The rows of a group lie close to one hidden flat surface of 10 dimensions, which passes through zero. Surfaces can cross.
In the rows, 128 means zero.
Some rows, each with its group after it:
[116  99  98 108 171 139 141 194 147 135 149 176 100 116 140 167 114 132
 147 133 126 135 167 141 139]
(1)
[154 123 149 159 118 128 134 161 122  93  97 125 160 164  97 136 122 154
 130 152 159 147 107 170 143]
(2)
[142 101  77 121 108 147 152 118 144 158 143 107 161 125 100 149 141  85
 157 138 146 109 149 100 123]
(0)
[121 109 154 118 104  96 116 109 155 130 106 121 109 102 137 107 136  82
 151 107 132  87 141 127 131]
(1)
[158 119  85  81 115 115 107  58 147 104 138 140 117 132 143 149 115 102
 100  89 113 182 134 156 119]
(2)
[130 137 132 121 128 131 141 122 121 138 127 162 143 145 138 139 116 157
 108 122 120 148 139 150 156]
(5)
[121 150 147 161 124 123 163 102  97 102 150 100 124 141 127 111 150 127
 147 144 151  49 137 137  99]
(7)
[152 134 130 126 161 102  74 159 149 154 138 115  49 100 168 133 109  82
 129 121 105 119 120 120 131]
(7)
[196 184  96 138  92 113 118 191  60 134  93 136 136 136  87 154 169 112
 100 164 138 106 107 144 142]
(4)
[100 126 110 101 115 141 105 123 113 154 132 127  90 112  85 171 158 127
 118 157 143 171 145 115 122]
(5)
[185 156 188 148 143  54 119 173 171  72  45 150 124 123 111 111 114 102
 154  77 122 144 112 172 150]
(3)
[129  95 119 127  36 147 139 130 111 172 122 126 145 117  90 157 176  88
 160 164 160 106 158 126 113]
(1)
[144 135 108  88 151 100 134 118 122 159 139 139  96  80 104 156 121  83
 150 161 126 104 167  93 127]
(2)
[184 152 156 112 122 109 152 142  56  81 105 145 134 125  28 125 158 127
 174 130 108 186 101 126 105]
(6)
[122  98 127  96  51 114 143 150 126 129  42 154 187 121  34 128 192 110
 147  98 154 152 136 125 155]
(6)
[124  77 169 116 133 117  84 154 145 107 123 150  90 128 177  72 110 114
 139  66  87 151  94 151 147]
(4)
[ 88  91 126  98 126 130 122 118 174 162 132 128 115  68 121 148 114  98
 158 163 143 125 167  79 114]
(1)
[166 126  98 110 138  99 143 176 131 110  90 128 146 117  59 140 143  87
 161 129 146 118 126 111 134]
(0)
[197 172 182 150 185  60 118 149 131 113  82 106  98 132  79 126 104 102
 156 133 134 119 111 142 164]
(4)
[160 143 136 111  80 118 140 111  89 116 107 138 147 119  80 113 170 109
 141 108 109 151 117 127 110]
(5)
[ 84 112 147 104 132 144 169 120 106 124 113 152 165 122  51 144 137 174
 151 167 152 161 154 104 137]
(7)
[146 102 105 122 159 160 143 138 154 199 143 103 182 127 104 122  94 118
 159 125  98 160 118  61 157]
(0)
[128 157  97  97 183 112 188 105 105 123 138 129 144 129  62 152 135 129
 149 141 144  96 165  98 141]
(2)
[155 182 131 136 143 113 171 180  81 142 104 153 162 140  92 117 159 144
 129 116 114  92 123 116 163]
(3)
[149 180 159 150 121 129 125 162  83  88  85 164 185 174 141  84 124 211
  61  88  92 178  62 156 164]
(0)
[140 154 117 130 171 143 161 113  88 130 183 137 134 145 166 125  96 160
 115 149 105 103 128 125 133]
(1)
[143  98 160  97 139 115 150  91 101 109 152 150 119 115 123  96 111 111
 172 111  92 120 131 122 124]
(0)
[126 138 103 147  75 158 143 112 101  94 137 134 160 171 149 134 168 160
  90 110 144 127 121 175 107]
(0)
[130 144 158 150 182  92 159 159 175 110  87 126 147 122  96 125 104 130
 164 119 144 111 144 127 150]
(5)
[ 97  92 148 143 135 145 177 117 119  98 158 108 143 119 111  90 137 119
 199 133 139  70 135 104  88]
(3)
[151 106  96 109  65 163 167 122  68 160 170 171 177 122 175 118 140 120
 134 142 101  75 142 122 125]
(3)
[145  97 120 145 125 138 136 130 171 116 149 137 112 149 149 173 114 119
 150 127 147 153 164 188 106]
(7)
[123 122 147 118 147 111  90 215 145 146  88 157  79 109  95 135 142 120
 136  99 107 177 117 128 158]
(6)
[142 142 115 107 113 113 142 171 112 127 103 169 126  88  87 173 150 114
 142 167 144 133 157 125 118]
(6)
[134 147 133 125  75 109 141 111 135 126  65 132 196 121  93 126 148 130
 113 136 154 120 130 120 142]
(6)
[157 125  98 112  88 126 110  93 104 119 139 126 120 148 133 142 143 101
 104 120 135 130 123 163 126]
(6)
[150 146 128 124 133 130 124 184 130 188 111 162 153 126 143 111 124 130
 116  84  72 148 113 102 182]
(3)
[126 144 136 132 153 120 108 186 135 146 119 162  97 119 165 135 113 146
 104 132 114 131 130 138 157]
(0)
[205 179 126 132  97 118 176 186  68 133  93 180 191 145  82 128 157 135
 137 111  98 132 113 143 155]
(3)
[153  96 152 119 105 140 108  96  98 122 150 130 122 166 158  73 124 126
 123  65  73 170  85 151 136]
(4)
[175  75 101 138  81 187 171 143 107 114 135 117 193 212  27 142 178 127
 190  66 120 240 103 166 113]
(7)
[137 152 125 127 131 112 147 128 104 143 141 129 119 111 136 124 138 109
 137 143 129  59 143 117 126]
(5)
[169 184 112 143 134  82 112 191 131 140  87 151 136 117 191 128 109 116
  69 142 134  35 122 142 178]
(4)
[141  94 142 134  80 152  98 124  84 138 144 123 129 184 148  79 148 137
 103  79  88 153  77 157 160]
(4)
[151  91 181 170  87 138  80 152  99 120 132  74  84 122  88 133 131  99
 177 211 160 148  86 140  86]
(2)
[145 119  67 115 132 163 157 134  98 144 194 147 151 135 206 107 117 115
 121 111  88  70 131 114 123]
(7)
[120 109 115  95 135 138 179  87  98  78 166 168 133 140 135 120 138 143
 146  92 114 123 155 155 101]
(2)
[ 88 139 111 104 157 144 110 121 104 143 141 105 110 105  99 133 128 153
 111 169 130 159 111  66 117]
(7)
[153 116 127 122 150  99 146 132 181 121 114 169 148 121 164 149  80 118
 140 119 133 114 165 158 152]
(6)
[147 163 137 126 178 105 172 178 116 185  96 144 179 120  81 110 118 136
 147 127 109  88 134  75 199]
(2)
[115 135 124 124 111 127 104 125 140 129 122 127 108  94 129 149 131 118
 120 157 140 138 140 121  98]
(6)
[122 107 105 142  94 142 101 129 158 175 147 103  91 131 145 157 155  79
 130 120 140 115 152 142 118]
(0)
[152 153 149 130  90  97  81 134 146 123  83 135 126 101 155 111 122 111
  96 113 111 152 101 133 127]
(5)
[151 130 147 120 111 139 114  84  78 137 148 110 131 139 123  92 126 130
 128 123  88 158  84 107 122]
(1)
[131 118 119 107  90 130 116  88 105 114 139 128 112 100 112 188 116 122
 123 225 175 147 153 140  88]
(3)
[141 152 104 157  97 137 111 186 108  75  95 149 138 177 132 140 168 165
  75 101 145 165  93 195 122]
(0)
[112 114 111 126 108 116 155 131 191 102  97 135 145  86  91 177 141 102
 171 150 183 125 180 133  79]
(5)
[118 127 142 124 153 123 129 134 111 118 141 113  88 104  99 125 141 115
 161 150 133 112 129 107 103]
(4)
[103  88 133 132 147 151 149 146 162 112 125 144 164 141 115 131 107 160
 152 124 134 175 135 133 134]
(5)
[132 141 159 133 141 101 102 133 190 125  98 145 121  84 168 145  75 130
 122 142 122 160 137 131 120]
(6)
[143  81 124 130  88 141 101 187 134 147 111 163 122 157 146 138 143 121
 117  99 121 155 124 179 172]
(4)
[184 188  85 121 127  89 138 146 104 166  86 133 144 170  88 149 170 108
  83  87 130  94 133 146 199]
(5)
[125 153 174 139 183 113 160 184 137 132 111 163 141  83 105 128 103 150
 174 153 115 132 145  93 126]
(6)
[113 120 154 141 157 113  90  84 153  42 127  74  75 157 119  92 137 124
 129  70 136 171  87 156  85]
(1)
[175  90 163 116 104  97 173 122 169  90 123 199 165  94 194 102  81  94
 191  80  88 106 158 170 115]
(5)
[ 98 108  96 141 140 125 122 141 199 124 111  94 117 117 104 169 134 102
 146 142 189 118 159 131 106]
(7)
[134 169 140 148 122 110  98 128 130 110  85 107 139 149 130 102 139 144
  81 103 127 138  86 134 145]
(3)
[176 122 140 108 126 109 113  89 151 108 105 116 143 123  85 114 109 103
 152  87  98 222  94 119 119]
(2)
[182 140  77  95 171 117 113 210 119 106  94 172 176 120 121 134  83 147
  92 141 106 179  82 113 170]
(0)
[ 89 106 142 136 171 110 128 123 170 122 115  86  97 130  85 129 130 117
 158 127 168 106 148 120 137]
(6)
[177 186 154 124 154  75 117 150  69 113 115 133  55 122  78 132 164  99
 136 128 118 104 116 140 130]
(3)
[141  93 100 112 110 152 148 155  66  81 178 141  98 122 121 125 165 102
 170 143 131  91 127 145  74]
(4)
[132 122 135 121 138 124  89  94 137 129 159 117  77 119 174 134  96 114
 110 137 114 144 120 137 115]
(1)
[ 96 152 116 125 125 138 160 140 120 106 127 174 158 136 173 107 145 169
  95  84 112  97 143 141 131]
(2)
[140 126  97 126 111 128 112  92 174 160 137 127 122 128 163 183 104 107
  99 145 145 144 166 155 133]
(4)
[ 78 141 103 124 109 152 122 134 118 146 118 118 127 111  74 179 166 151
 110 187 171 157 148  99 107]
(5)
[ 79  79  50 111 115 175 136  99 127 134 185  73 116 123  97 156 169  93
 151 164 179  92 154  89  71]
(7)
[139 124 143 101 117  93 138 103 116 105 118 155 117 101 137 120 124 103
 141 130 129  89 147 139 128]
(0)
[126  87 134 127 115 119  96 222 131 128 108 175  96 128 176 113 136 109
 120 102 120  95 120 163 171]
(4)
[117 157 189 128 190 113 127 149 105 123 105 124 100 114  40 133 119 174
 152 164 123 204 110  96 135]
(7)
[120 146 113 145 154 132 126 142 157 149 137 130 130 123 190 141  95 143
  97 145 134  96 141 128 142]
(6)
[114 132 121 112 104 141 112 126  77 157 123 105 120 123  63 128 177 126
 124 152 132 144 110  88 127]
(7)
[124 116 128 139 141 108 123 167 212 127  98 145 129 107 156 149 103 113
 139 109 145 123 162 148 137]
(3)
[120 134 156 125  92 117  96  65 122 164 131  83  99  87 118 119 131  92
 134 175 135 102 128  87 108]
(1)
[128 144 115 131 100 167 114 164  63 177 134 110 126 129  56 159 167 142
 125 191 129 176 101  87 121]
(1)
[150 162 102 136 124  97  87  99 160 110  76  76 113 169  62 166 166 111
  93  90 166 180 116 157 138]
(5)
[129 179 118 157  92 127 123 167 128 148  71 117 192 119 120 131 144 153
  84 160 149 112 104 101 141]
(3)
[ 87 163 140 133 139 136 152 122  99  89 130 150 145 150 157  76 159 182
  93  67 100 111 114 136 123]
(2)
[101 128 235 116 191  83 106 103 114 109  79 106 116 101  58  75  78 165
 149 166 125 167  88  76 168]
(3)
[106 119 160 161 158 114 126 174 180 129  82 118 142 157 113 124 113 154
 129 114 159 123 130 147 182]
(4)
[ 87 116 110 118 154 148 128  65 118 103 189  85  86 116 140 124 129 122
 139 150 141 113 133 104  71]
(1)
[ 92 134 106 100 121 149 161  89  77 111 187 139  99 103 142 118 167 128
 143 129 116  81 153 105  71]
(2)
[143 136 163 160  67 134 108 162 171 113  68 127 184 101 128 100 133 130
 142  97 102 201  87 117  91]
(2)
[122 108 119 105  92 136 116  70 130 144 156 126 128 106 171 120 121 101
 119 132 117 107 135 117 115]
(1)
[146  91 148 137 152 143 134 182 118 171 153 106  87 144  71 115 160  88
 208  91  99 143 122 113 134]
(0)
[145 147 134 155 149 116 126 158 146 134 129 122  94 133 128 167 125 120
 139 144 147 121 148 153 120]
(7)

New rows, each followed by its group:
[149 119 165 153 114 138  88 120 171 182 111  92 139 156 136  96 113 123
 127  63  79 204  91 119 164]
(0)
[132 153  72 125 103 133 126 118 125  93 105 122 177 133 126 151 131 144
  78 154 165 131 117 134 114]
(0)
[118  66 170 129 136 102 170 101 141  72 149 125  82 129 108 100 150  75
 224  82 148  58 167 169  94]
(1)
[123 112 192 126 147 100 143  88 161 142 118 121 117 113 108 101 113 107
 183 106 117 122 148 113 140]
(0)
[145 164 147 143 113 123 150 111 111 134 113 133 188 126 142  95 113 151
 109 132 109 106 106 106 141]
(6)
[ 80  87 120 134 120 161 135  96 160 124 150 102 142 119 143 125 113 135
 143 156 154 129 138 112  96]
(3)
[163 144  83 125 128 134 158 122 106 141 162 155 154 150 195 141 105 130
  95 138 122  68 146 155 152]
(6)
[ 84 146 118 140 134 115 140  98 155 102 111  93 142 115 131 111 144 127
 118 124 160  69 136 105 108]
(1)
[ 81 114 118 100 222 141 166 117 123 148 171 142 110 154 101 136 105 171
 138 119 123 128 167 112 170]
(3)
[132  82 174 156 153 120  87  93 188  62 136  79 100 142 162  84  80 115
 157  89 118 185  79 148  89]
(5)
[107 155 105 128 175 132 158 160 128 151 137 126 112 119  80 177 140 134
 143 168 160 101 172 107 131]
(3)
[123  87 192 113  81  97 175 120 112 126  74 157 164 129  47 100 169 117
 191 101 141 100 156 139 167]
(7)
[113 120  95 147  91 159 122  86 178 140 114 117 186 168 152 154 121 160
  74 111 153 176 132 159 137]
(4)
[112 128 113 141 100 107 142 143 135 148 109  99 125 112 107 128 179  79
 149 138 173  18 157 115 130]
(7)
[125 105 135 118 188 117 171 144 133 140 141 157 129 144 126 131 100 137
 156 119 125  91 163 139 179]
(2)
[136 141 119 127 177 144 127 191  75 138 162 142  76 142  95 150 144 148
 135 153 116 145 122 129 132]
(1)
[ 99 117 111 131  96 111  87  92 174  95 119 111 108 114 193 147 114 114
  79 155 178  94 139 163 106]
(3)
[106 147 169 161 100 144 155 111 127 132 125 145 159 163 165 107 140 178
 108  98 118 119 138 163 141]
(0)
[105 160  99 134 121 137 133  94 170 151 115 112 164 115 123 170 120 148
  95 155 155 152 157 109 115]
(4)
[103 144  81 159  91 156  90 135 146 154 147  87 126 148 215  90 168 109
  69  68 111  68  98 119 119]
(3)
[155 149 189 160 130  95 116 100 142  81  96 107 119 154 131  91 121 132
 132  86 120 148  94 165 123]
(7)
[ 92  93 110 136 100 162 145  56 141  88 156  74 144 139  95 132 154 122
 156 141 171 137 136 126  57]
(1)
[116 110 138 160 124 140  89 113 155 104 124  89 120 175 144 124 120 150
 102 116 147 165  97 166 128]
(2)
[156 143 131  80 184  59 108 149 149 137  81 139 110  50  99 131  81  80
 140 171 129 104 133  71 156]
(0)
[106 129 125 122 106 141 135 113  88 124 113  90 157 136  55 100 175 133
 135 133 141 126  99  85 120]
(7)
[168 175  96 145 123 125 103 110  72 145 151  79 120 181 160  94 150 115
  65  98 109  68  77 133 158]
(5)
[129 120  99 128 130 136 107 137 142 156 157 137 111 129 215 131 102 118
  88 135 123  84 137 141 146]
(5)
[166 106 193 109 146  89 120 162 146 112  70 153 138 115  64  81 116 107
 186  58  80 209  95 122 161]
(5)
[148 162 180 128 140 106 155 116  92 104  93 145 187 139 103  70 115 171
 125 100  91 142  88 114 160]
(0)
[171 136 161 123  88 103  81 139 117 148  98 159 108 135 152 122 124 117
  98  97  90 172 104 165 164]
(7)
[113  86 142  95 125 147 129 101  95 167 161 152 137 116 164  97  96 140
 127 140  88 129 125  94 160]
(3)
[144 141 137 124  88  96 135 140 137 177 104 156 124 107 153 128 148  88
 130 110 126  55 166 139 164]
(0)
[125 129 112 142 155 120  97 134 176 112 110  84 122 125 119 115 121 109
 128 104 135 144 100 106 118]
(7)
[148 122 178 152 140  77  95 161 216  90  68 120  98 100 127 128 108  86
 167  99 141 155 126 153 112]
(3)
[141  84 121  88 125 144 179  94  76 120 176 181 135 129 126 145 109 133
 163 161 125 112 167 148 126]
(3)
[154 122 131 110 120 142 167 122  60 157 163 140 130 134  70 133 152 117
 176 146 111 127 141 111 126]
(4)
[108 103  72 115 165 164 118 132 145 114 164 106 124 121 122 163 101 132
 129 178 152 163 126 104  94]
(0)
[138 165 183 154  81  92 128 144 118 145  73 145 111 125  89 167 161 133
 121 163 166 101 161 170 152]
(7)
[ 98 124 122  87  97 148  98 127  93 165 149 156  95  79 148 115 147 120
 111 128  88 146 124  80 112]
(4)
[115 165 133 137 178 130 128 164 108 156 134 115 108 112  85 159 123 154
 131 195 143 129 135  86 134]
(1)
[130 115 122 109  79 147 103 117 119 189 128 125 140  94 116 146 128 112
 128 174 119 160 129  86 126]
(1)
[130 123  88 137 136 153 129 203 139 150 134 166 139 144 161 159 126 148
 104 128 124 135 139 146 148]
(0)
[103 123 133 118 162 100  73 125 187 139 120 124  57 103 168 152  97 105
 104 136 143 133 151 135 139]
(3)
[120 126 109 146 168 143 163 146  95 123 149  71 138 152  64 103 157 118
 169 136 143  76 106  88 119]
(5)
[131 131 123 143 111 137 158 151 146 127 112 167 180 154 155 133 126 156
 115 104 131 123 147 162 155]
(0)
[120 110 151 127 134 138 161 158  95 132 123 128 141 126  41 119 158 131
 192 135 127 140 129  99 122]
(1)
[ 97 141  85 158 131 153 143 144 177 142 118 111 166 134 133 174 124 156
 100 161 180 119 157 127 124]
(0)
[118 122 133 145 103 115 110 114 166 109 108 106 103 133 116 149 148 104
 133 118 161 130 145 159 106]
(0)
[168 122 174 120 176  52  97 173 146  85  77 168  64 124 113 166  81 121
 130 162 166 131 144 200 177]
(2)
[141 113 138 134 155 127 119 175 122  99 129 141  92 160 102 142 137 139
 144 100 123 180 115 169 131]
(1)
[142 140 157 163 115 100 155 151 136  80  94 120 146 119 111 100 147 106
 175 118 150  74 123 141  99]
(3)
[ 72 111 115 115 178 138 105 187 141 110 122 110  63 101  52 157 162 125
 158 150 156 168 130  92  95]
(1)
[110 133 151 133 149 137 169 124  79  48 137 149 135 150 104 110 136 183
 140 135 140 129 119 154  97]
(0)
[183  98 104 110 129 118 113  90 139 130 131  86 121 133  59 182 103  78
 160 179 166 178 132 133 122]
(2)
[116 133 127 127 132 128 122 161 141 171 117 142 141 102 147 127 117 125
 120 143 119 103 134  98 157]
(3)
[106 136 157 144 108 143 140  50  94 101 149  82 128 148 103 102 154 144
 139 129 136 125 112 122  88]
(0)
[124 139 107 114  86 128 123  88 107 152 150 132 117 113 174 137 137 110
  97 149 128  76 147 122 121]
(0)
[152 165 128 175 159 126 111 140 130  99 132  60 104 156 111 108 139 115
 134 108 128 129  83 127  94]
(7)
[116 118  82 147 126 175 106 179 151 175 158 144 133 149 196 163 112 158
  83 128 119 154 133 145 146]
(0)
[169 165 126 175 153 103 154 100 153  83 110  91 181 185 149 119  94 143
 103 121 164  80 114 170 145]
(4)
[115 178 163 158 165  78 130 121 144  77  84  91 123 136 117  83 140 133
 113  92 148  75 106 129 132]
(1)
[132 145 155 149 157 112 115  85 155  95 126  94 113 146 141 123  97 138
 119 124 134 151 111 148 114]
(1)
[156  93 143 113  99 134 138 145  93 118 146 177 126 129 160 113 122 119
 150 117  97 121 129 160 132]
(2)
[152 113 148 145 115 133 154 126 107  65 109 127 161 169  79 130 133 152
 149 132 154 166 106 170 116]
(2)
[237 127  44  72  54  96  96 145  74  86  85 141 167 126  94 124 157  54
  98  98 116 145  69 141 132]
(0)
[129 155 132 128 173  92 119  95 149 137 136 112  63 138 129 164 116 113
 113 134 153  95 166 155 149]
(5)
[107 105 104  95 203 116 161  77 150 107 161 127 102 160 116 148 106 137
 136 101 142 121 173 151 150]
(2)
[135 130 156 126 138 137 117  41 129 128 154  87 143 123 141 108  77 141
 132 150 106 174 103  97 109]
(1)
[105 126 149 130 205 118 110 101 136 148 174 108  49 154 153 145  91 143
 114 139 133 123 145 147 160]
(5)
[ 97 119 135 149 117 118 117 104 162  84 110  77  99 131  96 132 158 107
 142 129 182 112 136 144  87]
(1)
[142 191  90 173  98 138 167 166 109 115  91 115 196 156  90 143 181 152
 104 135 164  92 120 132 116]
(3)
[171  74 120  98 105 127 112 110 104 128 174 128  94 122 155  87 137  59
 169  81  80 114 107 129 109]
(5)
[ 91 132 169 147 140 115 151 104 158  72 111 139 128 130 130 132 117 162
 136 126 159 124 153 167 109]
(0)
[170  68 134 111 146 160 132  95 153 193 162 108 180 141 124  87  78  97
 184  72  53 204  99  75 160]
(0)
[183 174 139 140 123 117 140 176 104 138  88 147 165 147  86 121 146 138
 125  96  96 168 100 132 155]
(3)
[118 182  52 132  92 153 142  40 143 117 148  96 182 124 160 169 129 146
  65 170 159 124 143 114  66]
(4)
[ 97 137 164  97 213  87 152 119 152  86 118 167  91 118 126 101 113 148
 146  64 103 126 156 134 150]
(2)
[ 97 137 112 118 170 149 150 148 130 171 136 133 141 136 104 147 119 163
 120 141 126 137 145  93 163]
(3)
[ 91 119 145 173  97 179 140 135 138 140 138  99 175 147 147  82 149 157
 140  99 109 141  98 103 100]
(2)
[109 138 159 164 162 107  80 193 151 184 105 111  80 120 152 136 107 125
 108 177 152  76 129 120 180]
(2)
[168 140 113 127 114 126 179 167 122 125 103 185 191 143 124 143 127 141
 128 113 123 117 148 160 159]
(3)
[154 107 123  93 159 120 138 103  92  58 139 113 132 123  60 106 116 117
 172 139 122 166  91 105  92]
(0)
[149 157 148 163 117 102 125 163 171 130  86 145 125 138 136 180 123 134
 117 143 164 132 158 188 144]
(7)
[117 157 126 127 211 120 137 162 143 135 123 144 132 113 129 136  83 167
 116 145 112 147 125  98 151]
(1)
[ 95 137  96 136 138 163  92 114 120 160 168  89 104 123 155 147 120 147
  88 176 137 139 114  91 108]
(0)
[169 154 131 148 159  96 152 218 160 146 104 154 106 102 111 150 150  83
 182  86 115  99 157 132 130]
(3)
[103 111 140 146 164 142 158 202 151 144 128 164 175 107 179 102  77 165
 141 153 117  78 134 100 155]
(5)
[ 86 127 122 155 128 159 129 110 137 119 136  68 148 137  93 120 151 149
 136 145 156 142 108  92  88]
(3)
[105 163 134 177  90 137 138 127 138 130  99 101 154 160 110 140 175 152
 104 121 168 111 131 151 121]
(0)
[128  94 122 117 133 152 167 155 130 168 157 163 160 119 139 124 118 125
 171 114  99 118 151 109 138]
(3)
[148 147  86 111 167 104 145 171 131 175 101 130 128 157  61 162 156 112
 119 105 145 110 151 122 199]
(5)
[125 111 153 122 123 159 183 125 129 144 144 158 199 129 139  52 131 143
 182  34  43 152 113  85 125]
(2)
[128  71 147 114  88 145 165 111 112 125 152 147 165  82 119 132 108 114
 191 200 141 109 154 111  92]
(3)
[178  99 151  93  76 120 107 113  97 115 123 149 128 118 123  83 143  88
 154  68  67 185  86 130 119]
(5)
[146 188 162 105 107  75 113 135 104 168  92 183  93  78 141 146 133 121
  97 146 110 101 158 128 158]
(5)
[130 136 128 126 146 110 149 109 145 119 128 131 117 131 118 152 123 121
 141 131 150 109 165 148 128]
(5)
[ 89 214  53 154 173 126 105 138 118 136 142  80  71 182 151 141 192 142
  29  83 151  58 126 135 144]
(3)
[153 178 182 174 178 112 136 152 115 110 132 114  86 143  84 152 121 153
 155 156 133 162 122 150 110]
(7)
[141 148 144 133 127 131 138 147  67 137 132 127 121 145  89 112 156 135
 134 131 112 121 104 116 134]
(1)
[155 130 149 123 149 108  92 139 147 113  95 123 130 133 111 105 101 126
 124  98 103 198  86 119 149]
(0)
[133 125 115 100 143 101 177  95 184 101  86 163 219 101 136 140  66 144
 127 149 152 115 162 120 149]
(0)
[144 160 132 164 128 118 136 157 129 134 123 114 108 135 119 156 143 119
 131 148 153  93 141 146 121]
(7)
[182 160 134 120 117  93  98 152 128  98  82 142 124 108 109 131 122 114
 119 112 108 185  97 137 120]
(4)
[149 130 120 137  86 150 109 128  95 169 147 106 122 153 131 111 165 109
 119  99  99 131 102 126 130]
(0)
[111 115 152 106 157 103 128  70 170 123 139 130 124  90 180  91  77 109
 136 111 106 100 141 101 125]
(1)
[108 187 118 140 119 126 114 135 127 140  91 107 149 113 118 131 145 151
  78 152 142 127 110  93 125]
(4)
[100 108 155 190  91 164 137 116 191 143 126  95 140 186 130 140 158 144
 143  71 150 162 147 185 116]
(0)
[126 117 153 152 149 112 160 162 172 101 102 130 151 118 117 111 124 116
 180  99 136 104 139 130 121]
(3)
[120 125 133 141 142 125 104 108 180  90 102  96 124 144  98 153 115 140
 123 124 161 207 118 152 107]
(3)
[170 115 112 144 144 114 174 138 165  81 117 160 190 161 183 122  81 133
 136  93 133  90 144 186 146]
(4)
[114 155 152 165 106 109 163 113  97 120 130  91 108 131 103 125 180 106
 152 162 179   6 156 140 103]
(7)
